All groups share one centre, and each spreads out both ways along 12 directions, with some noise.
Known rows, each followed by its group:
[ 13   2   5  -1  -3  -8  22  -9  10  26  -5   0   1  17 -13   0 -15  22
  12   1   2] => Q_329
[  2   3  -5 -10  -5  -2   2  13  13   4  13  -4  -5  30  19   7  -4  -7
  18  -3   2] => Q_342
[  3  15  -1  11  -2 -13  -1  -2   7   1  11  -7   6  19 -14  -5  -2   4
 -14   0   0] => Q_122
[ 17  15  14  12   3   7   4  -9   7  11 -12  -3  10 -15 -10   8  -8  15
  17  32  -2] => Q_329
[  3  -1   8 -10   0  -6  -6   6 -14 -16  -7   4 -14 -12  31   1  15 -11
  11  -5   3] => Q_14
[  8  16   6  22  -3  -4   6  18 -13  -7  -4   9   8   0  12  -3  15  10
  13   1  14] => Q_731
[  6  11  -2  11   1 -22  -3   5  -6  -2 -19  22 -20 -24   6   2   5  -3
 -19   0 -22] => Q_731
[  6 -10 -27  -1 -12  -6   8   1   5   5  -1  18  -3 -12  -6 -14  24  -3
  18  10   4] => Q_122
[  1  18   0   5  -7 -11  -8   1   6   9  -3  -6   9   4 -19  -1  21  -4
  -6  30  -1] => Q_590
[ -1   9  13  18   0   3  -5  11 -11   4  -5  -5  -1  13  -6  -2  13   8
  11  -1  14] => Q_329
[-15  -3 -14   0 -12  -3   3  -7  12  10  -7   6  10   8 -21  10  14 -13
 -12   4  13] => Q_342
[ 10   4  -1  16   6   3 -13   7 -12  -2   1   5  -8 -13 -17 -20   3  10
  -2   2 -12] => Q_342
[  2  14 -23 -19  -5 -15  17   9   3  10 -18   7   6   6  -1 -22   1   5
   7  10  17] => Q_14
[ 10  15  11  14   5  -5  -1  10  -3   4  -2   3 -10   5  10   8  -7   6
   2   0 -11] => Q_590
[ -7  -3  -8 -13  -4   6  -5  -2  -2 -16   2  -1   7   2  10   0   6 -15
   2 -10  22] => Q_122
[ 20   8  10 -11   5  -3   5 -34   0  -4   5  -7  -2  -7   0  14  -9   0
   2  15   3] => Q_122
[ 16   5   2  -2   1 -14  11  -5  -5  -1  -4  12   2  -4   0  -3  -9  12
 -11 -11  -5] => Q_122
[  7  -2  -8  -3  -6 -19   3   3  -4  -7  10  17  -3  -2   4   2  17  -9
 -20  -9 -17] => Q_731
[  1   9  -8 -13   3  -6   1 -18  -4   3  -9   2 -18  12  -9   3 -13  -7
 -15 -19  16] => Q_329
[  3  15  12   7  -3 -11   7   3   2  -9  -1   1   7  16  21  15  -4   0
  -2 -13  13] => Q_731
[-14  -4   9  26   1   1   2  -4   5 -11   3 -10   2  -3  18   9   2   5
  17  -2  13] => Q_329
[ 14   6 -17   7  -8   3  -2  13  23   5  -4  20 -10  -1  16   6 -10  -6
  26   3  -5] => Q_14
[ 14  -3  -2 -20  -3  14   1  -7 -10  -9   6  12  12  -4  -5  13   8 -14
 -10  -2   7] => Q_122
[ 7  3 -5 18 -1 -4 18  0  9 14 -6 11 -8 -8  9 13 -4  9 19 16 -7] => Q_122
[ -3   7  -7   6   2   5  -1  -7 -18  -7  -2   9 -12  -4  -2  17  15 -16
 -14  -2  13] => Q_14
[-15  -1   5 -18  -7 -14  -1   0  -4   5  -6 -10  -3  28  -3  -2  14  -9
  -7 -17  20] => Q_590
[-10   8   6  17   1 -10 -12   9   4 -18  11 -11  -3  10  22  -3  -1  -2
   2 -12   4] => Q_342
[  0  16 -14   3   3   7  -5  -7  -8 -11  12   0   5  -2  -4  12   8 -16
 -17  19   5] => Q_731
[ -9  -7   9 -11  -9 -17  -3   4 -18   1  -8  -3  -1  -3  -7  -9  46  -7
  -3   7   4] => Q_590
[ -6  17 -19  18   1  10  -4   5  -6  -4  -6   9   0   3  -8   3   1  -7
  -8  -1  19] => Q_342
[  1   3   9   8  -8  21 -18 -10   4   0  -9   1   1   6 -14  17  14 -15
  18  -3  32] => Q_14
[  8 -11 -13  -6  -6   7   1  -5  -6 -11  13  17   5  -3  -5   1  10 -11
  -8 -16   6] => Q_731
[ 18  -2   4  11  -3 -16 -14  -6   5 -14   4   4 -17 -12  10 -15   7   4
  21  -7  -6] => Q_329
[  7   3  -4   5  -8  -7 -11   2 -11 -10  -1  12 -17   5   1  -5  26 -11
   7 -18  16] => Q_342
[-10   9  -6  17   5  17   6  -2  -7  -6   6  -3  14   4  -4  17  -3  -4
 -11   7  17] => Q_14
[ 11   8 -10 -16  -7 -17  -4   7   6   5  -5   4   5   8 -15 -26   5   4
  -5  -1  -1] => Q_14
[ -1  -2   0  13  -8  -1  -4   1   3  11  -1   5  -5  14 -17   1  14  -1
   5 -10   8] => Q_342
[  0  15  -3  15  -6 -13   9   4   8 -18   5   7  28  -2  17   9  -1  -1
 -11   0   9] => Q_590
[  9   3 -15  -6   1 -10  23  -8   3  -9  21   5   7   2  23   9  -9  -1
  -3   7  -3] => Q_731
[  7  11 -15  10   7   4  12   6  -5   4   0  12 -14  -6  14  10 -11   1
   3  10  -6] => Q_14
[-16 -10 -39  17  -5  10  -7 -11  20  -8   1  11  -5 -14  -9  -8  -2 -15
   8  -2  16] => Q_14
[-10  10   7 -15  -1 -15   3   3  -7  -6 -12  -5  -7  13  23   8   1  -9
  -7 -14  17] => Q_590
[  5  11 -10  -5  -5  -9   1 -14  -1  -1 -16   8 -16   5   0   0   6  -7
  10 -11  29] => Q_342
[-11   0 -13  12  -3 -22  10   5   4  11   7 -11 -15   7   7 -17  24   7
  25  24  -2] => Q_731
[  2  -2  -9   5   8  23   7  -4   3   4  20   0  -3   8   5  23 -17  -5
   1   8  -7] => Q_731
[ 11  10  13 -13  -1  -2 -10  -3   4  14 -17   2 -21   4   1  15   1  -9
  10   7  -3] => Q_122
[ -5   4 -38 -10 -12   6  -5   3  20   2   2   7   5  14 -13 -12   4 -17
  10   6  23] => Q_14
[-18  -4 -16  -7  -7   0   6   7  10  -3  15 -12  17   9  11   3  18 -14
   6  25   5] => Q_329
[  0   9   7   7   5  12   9   6 -13 -10   2  -2  12   0  18  14   0   2
   5   5  16] => Q_731
[-14   3   0  15   7  10   4  15 -14   3  -7  -6   6   1  -6 -13  -5  14
  -2  -3   8] => Q_122
[ -5  10   9   3  -4 -18  15 -11   5  26 -21  -8  -5  -1 -12  11  15   7
   7  33   3] => Q_14
[  2   0  -9  -3 -17 -12  12  36  10   7  -1  16  19  19   9  -8  17   1
   8  -6   0] => Q_329
[  2  15 -17  10  -2  -9  10 -15  24   5   0  -2  -8   7  11   6 -16   0
  19  14  13] => Q_590
[  5  17  -5  16   2  -4   3 -12  11   3 -18  10   6  -9 -14   0 -23   9
 -14  -3   6] => Q_342
[  6  -1   2  13  -1  -8  -6   3 -12 -19   3   9 -12 -10  17  -7  14  -1
   8 -15   5] => Q_342
[ -7  13  -7 -13  -8 -40  10 -11   5  -8  -6  -9   7   8   8 -15  17  -2
  -7   5  19] => Q_590
[  5  15  -9 -10 -10 -14 -15  17   4 -11  -9  13  -5  10   9  -9   8 -15
  -4 -19  12] => Q_329
[  0   3  15 -18   4  12 -24  -7 -11  -7  -8 -12 -15   5  -1   3   4 -15
   5 -11  16] => Q_122
[ -1   6  -2  -5   2 -13  15 -11 -12 -14   2  -7   8  -3  16  -5   8   4
  -2   4  18] => Q_731
[ -3   4   4  -1   5  10  22  -8  -9  12  -8 -10  -5  11   8  10 -10  12
  26   5  28] => Q_590
[ 11   4   2 -27   5  -7  14  -7 -16 -11   0  -4  22   2  -3 -19 -11  12
 -19  -8   8] => Q_122
[  3   6 -15   5   7   0  12  11 -14  -9  14  11   8  -6   8   2  -4   1
 -24   3 -14] => Q_342
[  3  -4  -3   5   9  10  -4   9 -10  -7  21  -5   7 -14  -4 -10   1   5
 -12  20 -31] => Q_342
[-17 -13  -7   3  -7 -11  12 -12  11   5  -8  -3  -6  -8   8   1  15  -2
  19   8  12] => Q_14
[  0   3 -17 -17   9  -4   5  -6   2  -5  12 -11  -4  -2   7 -12 -15  -1
  -6  16 -11] => Q_342
[ -2  12  -4  -2  -3   6  -3  -6  11 -13   2   3  25   0   0  15 -12 -11
 -22   0  10] => Q_590
[-17 -12 -20   4   1   0  18  -3   4   0  11  -9  -5   5  17  -7  -3   4
  23   4  14] => Q_329
[  1  -5  -5  12  -4   7  12  14  -3   7  -5   9  10 -13   3  -3  16   8
  21  20  -1] => Q_329
[ 13   5  -6  -2  11   2  23  -4 -21   6  10   6 -19   9  12   8 -14  10
   1  -6  -3] => Q_14
[-10   1 -25  -9 -11  -5   7   3  11 -10   4   5  23   6   3  -7  12 -12
  -2   4  21] => Q_122
[  2  -8  -3  -8  -7 -12  -2   6  -1  -4   7   2   2   6   0 -16  15  -1
   1 -10  -3] => Q_14
[ 19   5 -17  18  -8  -7  20  -3   8  -5  13  14  18  -2   1  -9  -1  15
  15   6   9] => Q_590
[ -6  11  -3  -7   4 -11   3 -35   8  -2   7 -21  -6  20  -8   4 -12  -4
 -10  -2  23] => Q_731
[  1  17 -17   4  -3 -14   8  -8  18   4 -13  -4  -2  -4   4 -14  -4   6
  23  25  15] => Q_731
[-10   1 -14   1   0   0   5 -25  12   1   6 -17  -5  12  -6  -3  -7  -1
  16   6  28] => Q_731
[ 20  18  -1  13   2  10   5  -4 -10 -14   4   8   6 -14  15  17   6  -3
  13  22  12] => Q_329
[ -5  -3  13  11  -5   8 -16  -1   8  -9   9  -6   7   1   2  14  10 -11
   3   3   0] => Q_14
[  3   7   5  10   0 -12   0   4 -18  -4   3   0   2   1 -12 -13  19   8
 -13   0  -2] => Q_329
[ -5  14  -1   9  -3  17 -11  20   4  -6  -3   7  19   8   0  14  -6 -11
 -12  -4   8] => Q_590
[ -7  -3 -16  12  -3  -4   3  -5  -3 -11  19  -8  13   0  -9 -17  18   3
   3  11  11] => Q_122
[  9  10   4 -17  -7 -10 -15  -1   0   1 -18   5  -5   2 -11  -7  10 -10
  -5  -4   8] => Q_731
[  5   7  -1  10  -9   0  12   3  14   7 -27  23  21 -17  -1  16  -7   3
   1   6   7] => Q_342
[  2   8   7  11  -1  -5 -18  -6  -1  -3 -14  -5 -14 -11  -7 -11  15  -1
  17   9   9] => Q_122
[ 16  13   5   2  -4  -1  -2  25 -11  -2   3  13   7  17   3  -3   4   3
  -5 -16   0] => Q_590
[  5   6  10   0   2  -8 -18 -19  -8  -2 -12  -2 -20  -3 -19  -3   7  -7
 -14 -10   5] => Q_329
[ -5   6  -1  -1   7  -5  16  -2 -12 -11  -3  -3  11   5   6 -10 -17  13
 -14 -19  17] => Q_590
[-27 -11  -5   4  -7 -17  19   5   4  -3   5  -3  13   7  18  10  16  -4
  -9  -2   4] => Q_342
[ -2   8  -9   2 -10   9  -8  13   0   6   2   5  18   6 -24   4  28 -14
  -8  21   4] => Q_122
[-10  -2  -3  -1   0 -15  22 -14  10   9 -13   0  14 -10  -7   0 -13  13
 -15   7  -2] => Q_329
[ 21  19  -5 -14  -5  -5   3  -2   3   5   8  11 -11  13   9  22   6 -15
   1  14  -4] => Q_590

New rows, each followed by its group:
[-18   1  23   7   3  -8 -10   2 -10   9 -17 -15 -21   8  -3   2  15   1
   3  -4   4] => Q_731
[ -1  -4  -4 -27  -2   8  -2  -5  -6   9 -11   1 -20  11   3   6   3 -14
  14  -9  18] => Q_590
[ -6  10 -12  14 -10 -15  12  18  17   2  -8  13  14   2  16   4   5   1
   6   8   6] => Q_122
[ 24   2  -2 -12  -8 -19   4  -6  -3 -14  11   6   8  -5   4 -15  18   1
   5   5  -1] => Q_122
[ 19  22  22  -1   1 -17 -15   4  -7  -1 -16   1  -3   4 -12 -14  -4  11
 -14 -12  -5] => Q_122
[-15  -5  -5  18  -5  -9  -9  -5   3 -11  10  -5  -8   1   2  -2  20  -9
   3  -5   8] => Q_122
[-3  2  0  1  2 -3 -4 -6 -4  1 -4 -2 -5 -7 -8 -1  7 -3 -8  8 -5] => Q_590
[  0  11   0  -3   4   7 -13   5  -7  17  -5 -13 -18   7 -18  -7  13  -2
  11  28  -5] => Q_731
[-29  -2 -13  -1   5  17   2  -1   3   5   1 -12   1  14  -1  16 -11 -12
 -11   1  15] => Q_329
[ -7   4 -11   6 -10   1  12  23   6  10  -1  13  17   7   3  14  17  -6
  -2  16  -2] => Q_122
[  6   4 -15  -7  -7 -23   7  -4   7   1  -3   1 -14   3  12 -18  10   1
  24   3  11] => Q_731
[  1   3   7   6  -5  15 -20  -2   2   2 -10  -2  -5  -2 -12   5  16 -10
  19   8  15] => Q_14
[ -1  -7  -2   4  -6  16  -8  19   1   3  13   2  11   1  -7   5  20  -9
   5  18 -11] => Q_342
[ -1  -2 -16  18   2  28  -2  11   5   6  -2  10  -6  -4  -3   5 -16   1
  18  -2   7] => Q_590
[ -7   3  -3   7   9  -5  12 -12 -25  -4   3   5 -19  -8   7  19  13  -8
 -20   3   0] => Q_14
[  5   7 -14  17  10  -4  10  -3  -2   1   0   6 -20 -12  10  -6 -15  12
   9   6  -7] => Q_590
[  0   8   8   5   3  -6   5 -12  10  -4  -6  -5 -11  -1  28  18 -16  -1
  17  -1   8] => Q_122
[  2  -2  13  -2  -2  -3  15 -19 -12  -5   4  -2   0   3  13  25  16  -5
   6  -1  20] => Q_342
[  3 -11  -1  -3   6  12  17  -5 -18   4  13   5   3   0  -5  13  -3   4
 -14  -5  -7] => Q_122
[ 10  11   9  12  -1 -14   7  -6  10  11  -2   2   9   6 -14   4  -9  14
 -13   5 -12] => Q_14
[ 27  24 -14  -1  -6 -18   8   1  15  -5   9  16   2  10  15   6 -11  -3
  -2   2  -5] => Q_731
[-14  -2   5   8  -5 -19  12  -6  -6   5   1 -11   1   4  -4  -1  29   4
  -1  12   7] => Q_590
[  5  10  -4 -16   0 -10  -4 -16  11  -5  10 -18  -8  22   5 -10 -10  -3
  11  -2  16] => Q_122
[  3 -14  -9 -15  -3  14   3  19 -13   3  11   6   9  -7  -1  -4  25  -7
   6  18 -13] => Q_731
[  3  19  15   7   1 -21 -17  -7  -1 -12  -8 -13   4  -4  -8 -15   8   3
 -12   7   2] => Q_329
[ 29  19 -18 -14  -6  -6 -11   3  12  -1  -5  17 -10  -6   1  -8  -1 -11
  11  13  -3] => Q_590
[ -9   6  10  13   5 -14  -2  -7 -21  -2  -2 -13 -25   9   4  -4  17   2
   3  -9  14] => Q_731
[-13   9   1  11   3  12   6   2   0   4 -18   0   6   2   2  16 -15   0
  -3  -3  19] => Q_329
[ 10  -5   9  13  -6 -18  27 -14 -11   5  -3  13   3  -3  -2   7  13  17
   0 -10   6] => Q_329
[ 11  12   5  -5 -11 -13 -23  10  11   2 -18   5  -3 -10  -8 -11  26  -9
  13  21  -6] => Q_590
[  5  14  14  -7   7   8  -9   5 -12  25 -18 -13 -18  10 -21  -7   7   7
  15  19   3] => Q_590
[ -3  10  -1   5   3  15   9  12   7  15   0   2  25   7 -15  16 -16   4
 -23  16 -13] => Q_329
[  4   7  14  -2  -7 -17  -2  -4  10  -3  -7  -1  -6   8  19  13   3  -5
  10  -6   5] => Q_590
[-19  -7  22  18  -1   8  -6 -11   4  -3  13 -27   8  13   3  18  14  -3
  14   9  14] => Q_342
[ 12  26  -4  -6   2  -8  12  17 -16  -8  -4   8  12   9  12  -8  -3   7
 -10  -3  14] => Q_590
[ 15  12 -14  10   5  -1  22  -1  -8   0  18  11   1   9   7  10  -8   7
  -7   3  -1] => Q_590
[  8  -7   3   0 -11 -18  -1  -1   4   1  -5   6  -8  -6   4  -9  24   1
  21   0   2] => Q_590
[  8  -6  18  -7   4  -2   5  -3 -26 -13  -1  -1   9 -20   6  -3  18   5
  -5   6  -3] => Q_122
[-13  -6  -6   5   2 -12  11 -28  12  11 -16  -5 -26 -12  10  12  -6  -1
  16   9   6] => Q_122
[-22  12  -7   3   6  21  -6   9  -5  -1 -10 -14  21  11 -19  -9  -9   0
 -13   1  29] => Q_122
[-12  -5  -8  11  -5   3 -11 -16  19  11  -3  -9   0  -8 -29  -5  11  -4
   6  24   1] => Q_590
[ -5   0  -4   5   1  12  -9  14  -7  11 -15   5 -17 -10  -1   0  17  -6
  19  15   1] => Q_590
[ 12  22  -9   9   2  -9  10 -21   4  -4  -3  -4   4   6  -3 -10 -15  13
  10   4  28] => Q_731
[  6  11  -3  10   0  -4  15  12 -14  -3   7   5  19  13  -4 -12   0  16
  -9  -9  11] => Q_590
[ 18  21  -4 -17  -3 -13  -4   6  -4   8 -22  12 -16  -1   3  -5   7  -7
   6   8   4] => Q_14
[ -4   2  -3   8  -6 -16  -1  -1  14  16  -9   0  -3  -8 -15  -4  16   1
   0  26 -16] => Q_14
[  7   6  -3 -18  -4  -3 -13  -5   0  -7  -7  -8  -3  -2  -1 -18  12  -7
  19   7  19] => Q_122
[ 15   2   4   0   0  -1   6 -13  -7   0  13   0   4  -5  -6   7  14   2
   0  19  -6] => Q_122
[  7  16   1   5   2  14  -8   6  -9   4  -5   2  -3   1 -10   8   6  -6
   1  13   8] => Q_14
[  4 -10  -5 -16  -5  -1   8 -17  -4 -14  17   1   8  -3  11  14  14 -14
  -1   5   7] => Q_122
[ 11  10  10 -12   0  -1  -8  -3  -2  15  -1  -2 -23  17  -4  16   3  -9
   1   4  -7] => Q_590
[ 10   1   2   4  -8  -8 -16   8  20  -3 -23  15  -5 -22   8 -10  -4  -2
  16  -4  -7] => Q_329
[  2  13 -16 -13  -2 -18  -5   6 -15  -7 -13   7  -5  -6  -7 -26  19  -6
 -14   2   8] => Q_329
[ -5   7  -9   8  -3   6  10  21 -11  14  -5   4  -8  18   1   2  16   1
  18   3  16] => Q_342
[ -3 -18 -13  -6  -4  10   8 -12  -2   1  12   8  -8  -4   3  20  16 -17
   5   4   2] => Q_122
[ 17  14   3  -6  -1  16   2  -6 -13  -6  -2  10   8  -5   3  23  12 -13
   2  14  17] => Q_342
[ 14  17 -14   0   1   8   2   5  -2  -9   7  12  21   0  -8  -1 -10  -2
 -20   3   3] => Q_590
[ -9 -13 -13  24  -1   4  16   0 -11   1  11   6   9 -12  -7  -3  19   8
   2  10   0] => Q_590
[ -1 -12   0  31  -7   0   7  -5  18   2   9   7  -1  -3   8  11   0   7
  25  -3   0] => Q_590
[  3  10  -4  -6   4   8  11  19  -5   2 -11   1   8   5  13 -12 -17  13
  15  -2  14] => Q_122
[-10  -5 -22   3  -5  14  -9   4   7 -13  10  14  17  -5  -8   8   1 -20
 -26  -8   1] => Q_590
[ -7   6   7   2   3  -7  23 -33  -1  10  -1 -18   2  12  -4  15  -5   9
   5   9  27] => Q_329
[ 19  19  -6  14  -1  14  -4  13   7 -13  -1  20  17   5   7   8 -26   0
  -3 -18  12] => Q_14
[-10 -15  11  -3  -8 -21  -7 -10  13  -1   5 -15  -4   3   2 -10  18  -2
   9  -3  -3] => Q_342
[  6   9  19   6   0 -16   2  -2  -1  14  -8   6  -9   5  -6  20   1   2
 -22   0 -19] => Q_122
[-10  -2  -1  -4  -4 -10  -7  12  -5   3  -8   4  -3 -12  -3  -3  28 -11
 -10  16 -14] => Q_731
[ -2  19  -9  21  -8   3 -11  14  19  -1   3   8   9   1   3  18   6 -15
  -3  20  -6] => Q_590
[ -7  -4   7  -4   2  28 -12   8 -11  -8   9  -4   0  11   9  22   8 -19
   5  -5  12] => Q_122
[  2   7 -20 -15  -1   8   0  -6   1  -4  -1   8 -12   5   6   9  -4 -19
   3  -3  16] => Q_329
[  1  11 -17 -21  -5  -7   5  19   1  -4  12   9  16  13   8   6  10 -18
 -26  11 -11] => Q_342
[-19   7  10  14  10 -15  25 -18  -8   1  -7 -16  12 -10   4  11  -7  17
 -20  18   2] => Q_14
[ 15   4  -4 -11 -14  -6  -3  15  -2   9 -21  23   3 -14  -9  -3  30  -8
   6  16  -5] => Q_122
[ -4  12  -7  24   2  17 -15   4  15   1  -3   3   6 -14 -11  10 -10  -7
  -6  21 -11] => Q_590
[ 11  16   4 -15   5  -3   1  -4  -4   2  -2  -8 -17  16  16   3  -8  -2
  14   4  11] => Q_731
[ -5  -5  12   5  -1  -2   4  -8 -15  -9  -4  -4   7  -4  -2  -3  12   5
  -2 -12  16] => Q_14
[ -4   7 -34   0  -7 -11   1 -12  19  16 -13  11 -14  -4 -24  -9   6 -10
   0  19   5] => Q_14
[ -5   6  -2   5   4 -22   8  -4  -9   3  -8   0  -3 -14  -8  -9   9   8
 -22  13 -14] => Q_14
[ -4   7 -16 -10  -2   8  12  11   2   5   9   6  18  12   0  16   0 -11
 -17  16  -4] => Q_342
[ -4   3  12 -18  -4   7 -24   6   5  -4 -18  -2   2   5  -3   3  -3 -15
  -8 -15  10] => Q_590
[ 12  -3  -6  -1   4   0  10 -17   0  18  -5  -4 -20  -1 -13 -18  -7  18
  30   6   6] => Q_590
[ -9  11 -18  23  -9  -8   1  25   6  -1   1  10  21  12 -10 -15   7   4
 -11  -7   9] => Q_122
[-30  -6  -2   5   3   9   1  18 -14 -10 -17  -5  11  -4   8 -10   0   1
  -6 -16  23] => Q_122
[ -3  -1   5 -12   4   5  14 -25  -7   9   9  -9  -5  12  -4  32   3 -10
 -12  11   6] => Q_590
[ 14   5   1  13  -6  -6   7  15 -10  -4  -4  17   8 -12   4  -5  19   8
   8   5  -3] => Q_329
[ -2   0  -8  15  -5 -11  -9  -9  10   5   9  -3 -22  11 -10  -4   9  -4
   8  -4   1] => Q_122
[ -7  -3  -2 -16  -3   4 -10   1   9  14 -22  -4   0 -12 -15  -7   6  -5
   6  21  -2] => Q_731
[24 21 -9  1  3 -5  1 -4  2  2  1  8 -5 -8 -4 -4 -7  5  2 20 -9] => Q_590
